There are 5 ways to turn a row about zero (a turn may also mirror it). The second row of each pair is the first, turned, with some noise. The first 45 pairs use one turn. New pairs use 2 turns, one after the other, and a turn may come again.
Some pairs, each with its turns in order after it:
[12 35 -7 -3 -1  1 -8 11]
[-10 -11  11 -25 -12   9  -6 -15] | Z

[ 14  10 -53 -26   7  24 -31  45]
[-61 -30   1 -38  27  -4 -14 -30] | Z

[-31 -19  23 -24  -2 -46  37  -7]
[ 20  39 -30  19 -15   0 -49  30] | Z

[ -1   6   2 -43  -4 -17  -2 -27]
[ -6  18  15 -31  -3 -28  -1  18] | A

[-25  -1 -13   1   7  26  19  -9]
[-10   9  20  20  15   7  26  -4] | A

[-18 -18  53  22   1  -6  53  -1]
[ 54 -37  11  -2   2 -37 -27  28] | G

[37  5 -5  1 28 -3  3 -8]
[-14 -16   1   0  18 -15 -29  12] | V

[ 31 -14  -4  23 -11   8  -2 -11]
[-27 -15  -3  24  -4  -3 -13  10] | G

[ -7  13   8  -8   1   9  -5 -21]
[  4  12   4   1  -7   8  14 -14] | Z

[  7 -13  -2  50 -31 -52 -16  -1]
[-10 -49 -19  18   7  -3 -31 -46] | G

[  6 -18 -19  14  12   7 -53   1]
[ 11 -19  12   7  28 -13  -5 -44] | U

[-34  -7  16   3  -4  17   1  24]
[-17 -30   2 -17  11  25  -3  13] | U

[ 12   6  10 -39   8  -4   5  -3]
[  9  17  -9  -7  17 -21  10  34] | U

[ -1 -16  -8  -4  53  -3  50   4]
[ 40 -27  40   0  11 -33 -22  -1] | V

[ -1 -13   2   7  11 -16  -5 -16]
[  8   2  -4  17   7 -21   4   7] | V

[ 13 -27  46  -3 -11   8   8   2]
[ -3  -9  -8  35 -20  -1  -9 -40] | V

[-21  20   5  11  11  34   7  -2]
[-20   3   8  14  -1  34  28  -7] | A

[  2  -5   3   9  -6  -2 -23  -1]
[  5 -17 -18  -4   2  -8   4   6] | A

[  3 -22  26  12 -27  53  -2   5]
[ -2  -1 -15  29  43 -22   5  44] | G

[ -7   0 -13  -1  -2  11   8  -6]
[  7  -4   1 -24  -1  -3   1   3] | V

[ 17  35   6 -34   4 -15 -17   8]
[  5  24   1 -21  -2  48 -10  -4] | G

[-15   8  17 -25   6  -1  14   2]
[  1  13  -1 -16   6   8   7  27] | U

[ -1  11   1   1  12  -5 -15  -2]
[ -3   5  14   7   2   7   0 -12] | Z

[ -5  16 -37 -34   0  46  -6  10]
[-12  62   1   3  10   4  24  14] | G

[ -6 -23 -30  -4  29 -12   3   2]
[ 17  14   7  31   1 -11 -10  30] | A

[ 10 -25  13  11  -3  41 -29   8]
[-39  28   2   7  -4 -18 -12 -35] | V

[  8 -25  -4 -19 -17   9   1  -4]
[ 7 -3  3 33  0  7 23  9] | G

[-15  16 -19 -33  -6 -19   5 -16]
[ 27 -20 -17 -22  22  16  12  11] | V

[ -3   4 -23  -2   5  -3  -4   1]
[  5   3 -13 -13  -4  -8   0 -15] | U

[ 24  18  28  39   2   2 -19  11]
[-48   5   7  33 -19   0  -3  14] | V

[  3  -3   0  23   7 -11  10   9]
[  6   2  14  15 -12  -7  -5  16] | V

[26 -5  4 19 23 30  9 53]
[-33 -20 -17   8  17 -18 -57   9] | U

[ 13  -3  -7   7   3  17 -22  -4]
[ -8 -11   9   6  14  -7  20 -14] | Z

[-14  -6  31  13   4  -5  10  -5]
[ 13 -26   8 -11   6 -14  -8   8] | G

[  5 -53  15 -10  -9  21 -27 -11]
[  7   7  -7  16  31 -51  20  -9] | Z

[-21 -44 -14  40   5 -27   3  16]
[-13 -40  35 -18 -31 -14 -14 -22] | U

[ 1 -1  9 27 38  2 24 17]
[-4 -4 38  0 13  7 -7 40] | Z

[ 10   3  11  25 -14   5 -12  18]
[  1 -21 -28   1  -3  16  -1 -15] | A

[ 17  18  11  27  10 -22  -1  45]
[ 15 -24  37 -29   1   3 -26  14] | Z

[ -2  53  13 -17 -15  14 -21 -53]
[ 32  53 -17  25  16  36  31  -7] | U

[-1 11 19 -1 15 -4 14  1]
[-12  24   9  -9   1   8  -9  15] | U

[ -5 -53 -19 -53   0  18  -9  -5]
[ 40  50  -6   4  16 -42  28  21] | A

[ -4  -5 -53  28 -24 -32   2 -18]
[-24  -8   9  30 -13  -9  -7 -60] | G

[  9   0  53 -53 -15   6  10  33]
[ 22  43 -14 -60  17  28  -5 -18] | A

[ 19  14 -19  -6   2  -4 -53  34]
[-11   7 -61   2 -26 -14  -9  15] | A

New pairs, each followed by its turns in order:
[-12  -2 -31   3 -22 -16  12  -9]
[ -5  -1   0 -12   9  24 -33   5] | V V

[-17  -9   5   4   8  -1 -14  46]
[ 14  11  28 -11 -20  11  27   3] | V Z

[-15 -16 -32  -2  -2   1  29   4]
[ -8  20 -26  -7  -1 -24  22 -20] | Z G

[ 37  15 -31 -16  -7   1   3   8]
[-39 -12 -16   4  -2   6  22 -21] | G A

[ -7   4   2   5 -22   6 -14 -11]
[ -7  -8   6 -16  -5 -12   3   6] | G G

[-37  53 -11   2   1  42 -14   4]
[-45  20  12 -19 -24  19 -15  42] | G A

[  4  12  -1 -27  -6 -17  -3  -1]
[  9   5 -20   4  -9   3   6 -28] | Z Z

[  2 -24   2 -11 -36  13  17 -43]
[-25 -26 -40  25 -13   3  -7 -22] | V Z

[ 16  18   6  10   5 -28 -17   6]
[ 20 -17  -5 -24  -9  -6  26   0] | Z A

[ -4   7   1 -53 -29   4  -1  29]
[ 26  14 -27 -23   4  -5  44 -15] | Z U

[  1  -1   7 -20  12 -44   5   0]
[-23  13   1  17  27  27   1 -12] | A V

[ 20  -8  44  -5  34   0  15 -26]
[-54  21   1   5  36  10  -2   6] | U U

[-9 -7 -3 -3 17 53 23 -3]
[ 14  -5  14  -6 -34  11  34  30] | A Z

[ -8 -44 -16 -10 -10 -23   8 -22]
[ 15  -7 -23  27 -21  17 -32 -14] | U V

[ 20  -1  -3  21 -19   9 -16   9]
[ 24 -10   4   9 -28 -16   3 -15] | A U

[-18   2 -10 -12 -22  19 -38   7]
[  2  -1 -19 -37 -31  -8  -4  -6] | A U

[  8   6  -4  -2  15  12 -18  12]
[ 1 -9 17  4 10 -2 24 -7] | V V

[ 7 18 -7 -4 18 12  2 15]
[-4 -8 12 -5 25  7  6  8] | V U

[ 18 -10  -6 -17 -37  10 -31  -2]
[ -8   1  -2 -52  15   1  15  13] | V V

[  1  27  -4 -10   1 -10  -2  47]
[ -1  18  22 -22  17 -15  34  -2] | V Z

[ 53   7   2   9  23  -7 -13  -1]
[ -3   2 -36 -24  36   0  18 -16] | G Z

[-13   3   0  -7  15   0  10  26]
[  2 -12 -11 -12   4  15 -24  13] | G V

[  6  15  -4  13 -40  23 -18 -22]
[-13   7  -3 -15 -32 -36 -11  18] | U V

[ 29   2  12 -26  -3  -6 -10   7]
[  9   7 -27   4   7 -11  28   1] | A U

[ -6 -14   3   2 -17  21   1   3]
[  1   8  -8 -15 -14 -21 -10   7] | Z U

[ 26 -31   1  19  -2   2   0 -27]
[-16 -38  29  -4  -9  15   6  -3] | G U

[-18 -12   4   0   1  10   0  -5]
[ 3 -7 -1 10 11 -3 -9 14] | U U

[ 17  16   2  -7  29  33 -26  -2]
[ 14 -39   6  15 -11  -8  33 -18] | Z V

[  3  -3   3 -12   2  -5 -40   0]
[-16   7  16  28  -5  16   5  14] | V A

[-16  17  17  -3 -30  53  14 -22]
[-20  31  34   4   9  -1 -27 -41] | Z A

[-13   7  -6   1 -10   4  24  -7]
[-18  -7 -18 -21   8   5   4   4] | Z Z

[  1 -13 -20 -40 -39 -18  -4  -2]
[  9 -16  21   8 -13  11  50  25] | G Z

[ 13  38  -9   8   6 -24  32   3]
[ 15   3 -26 -31  19 -29  24 -12] | Z Z

[  3  -2   6  47 -10  24  13  47]
[-20   9 -17 -33  -7 -55  -2   6] | A V

[ 21 -13  -4  -6   3 -53   5 -15]
[-14 -10  19 -37  17   3 -33 -19] | U A

[  9  53  -2 -12  23 -25 -40  -3]
[ 15  16  65  -6   8 -16   3 -30] | V V

[-3 24 19 -6  8 -4 11  9]
[ 13 -18  -4  10   7 -17   9  20] | V G

[ 10  15   2  31  43 -13  -5   1]
[ -9  -5 -41  21  35 -13   4   7] | A G

[ 10   2 -12 -14  42   7   7  18]
[ -8  -4 -10 -10  24  37   7  27] | Z A

[-19   0   1  -4  20  25   0 -47]
[ -7  11 -22  32 -12  -4 -36  23] | V Z

[  4 -27 -12   7  47  -8 -23  -2]
[  5 -20  -9 -48 -25   1 -20 -16] | V G

[-53  12 -11  15 -14  -1 -19  25]
[-27  31 -31  27  13 -12  30  13] | U Z

[ -3  -6  -6 -28   2  -1   1 -30]
[-26  17  -7 -10   1  -4  16  25] | A U

[ 17   1 -14  -8   7  -7  -1   2]
[-14  -2  -1  -3  10  -2  12 -12] | G A

[ 21  13   1 -21  26  -8   8  37]
[-42   0 -34  -5 -16  -7  20 -11] | A A

[ 9 -4 14 10 -5 19  1 -5]
[  0  -6 -22 -13  -8  -4   3 -10] | G G

[ -5  -1   6  -3  15   3  34 -22]
[-28   9   3  -2  -1  37 -15  -8] | U V

[  3   0  40   0 -22 -42  -4  15]
[-37  17   9  12  22 -30 -10 -33] | A Z

[ 49  10   1  23  41  11 -37 -10]
[ 15 -18 -14 -49   9 -21  20 -41] | V G

[ 5 -8 35  4 13 27 28 15]
[ 10  21 -32   6  -3  -6 -37  -5] | G A

[ 0 26  8  3 -6 -5 53  4]
[  2 -38  14  38   8 -11  17  25] | V U

[  5  20 -36 -50 -20  -2 -24   5]
[ 49   1  -6 -18 -10  25  33 -19] | Z U

[ -5 -17  -3 -10  -1  22  -9 -23]
[  3   0  15   3  15  38 -10  -1] | G A

[ -1   7  -3  53 -53 -16  -8 -12]
[-43 -46  16 -24   3 -18  19 -14] | G G

[-19   5  -9  -7  -5 -11 -12 -35]
[-25  14  14  14   5 -26 -22   0] | Z G

[  1  -4  -3  -8  12 -18   7   5]
[ 2  0  7 20  4  9  0  8] | G G

[ 53  23   6 -30  27 -14  44  -8]
[  6 -49  47  12  36 -21  -3 -20] | V U

[ -5 -27   7 -22   1  -9 -11  13]
[ -9  -4  19 -15  -2 -16  -6  24] | U U

[ -3   2  53  37   5 -36  25   7]
[ -9   0  19  -1 -32  32  53 -29] | U V

[-31  46 -11   9  15   4  22  -3]
[ -4 -16  13 -18  15  54  -3   1] | A U

[-11  -3   2  27   0 -20   3  22]
[ 12 -14  13 -12  -1  20  24   6] | U U

[-53 -43   1  -1  16 -30  -7   7]
[ 41   7  52 -12   1 -31 -19  -9] | G A

[ 50   7  -6 -15 -14   2 -20  53]
[-10   7 -37 -51  18  15  -2  34] | A V

[-19 -23   8  20 -23  13  -8   4]
[ -5  24 -21   7 -28  15  15   5] | V U

[  1  11 -10   7 -27  24  -2  -5]
[-16  19   6 -17   7   8 -10 -27] | G U

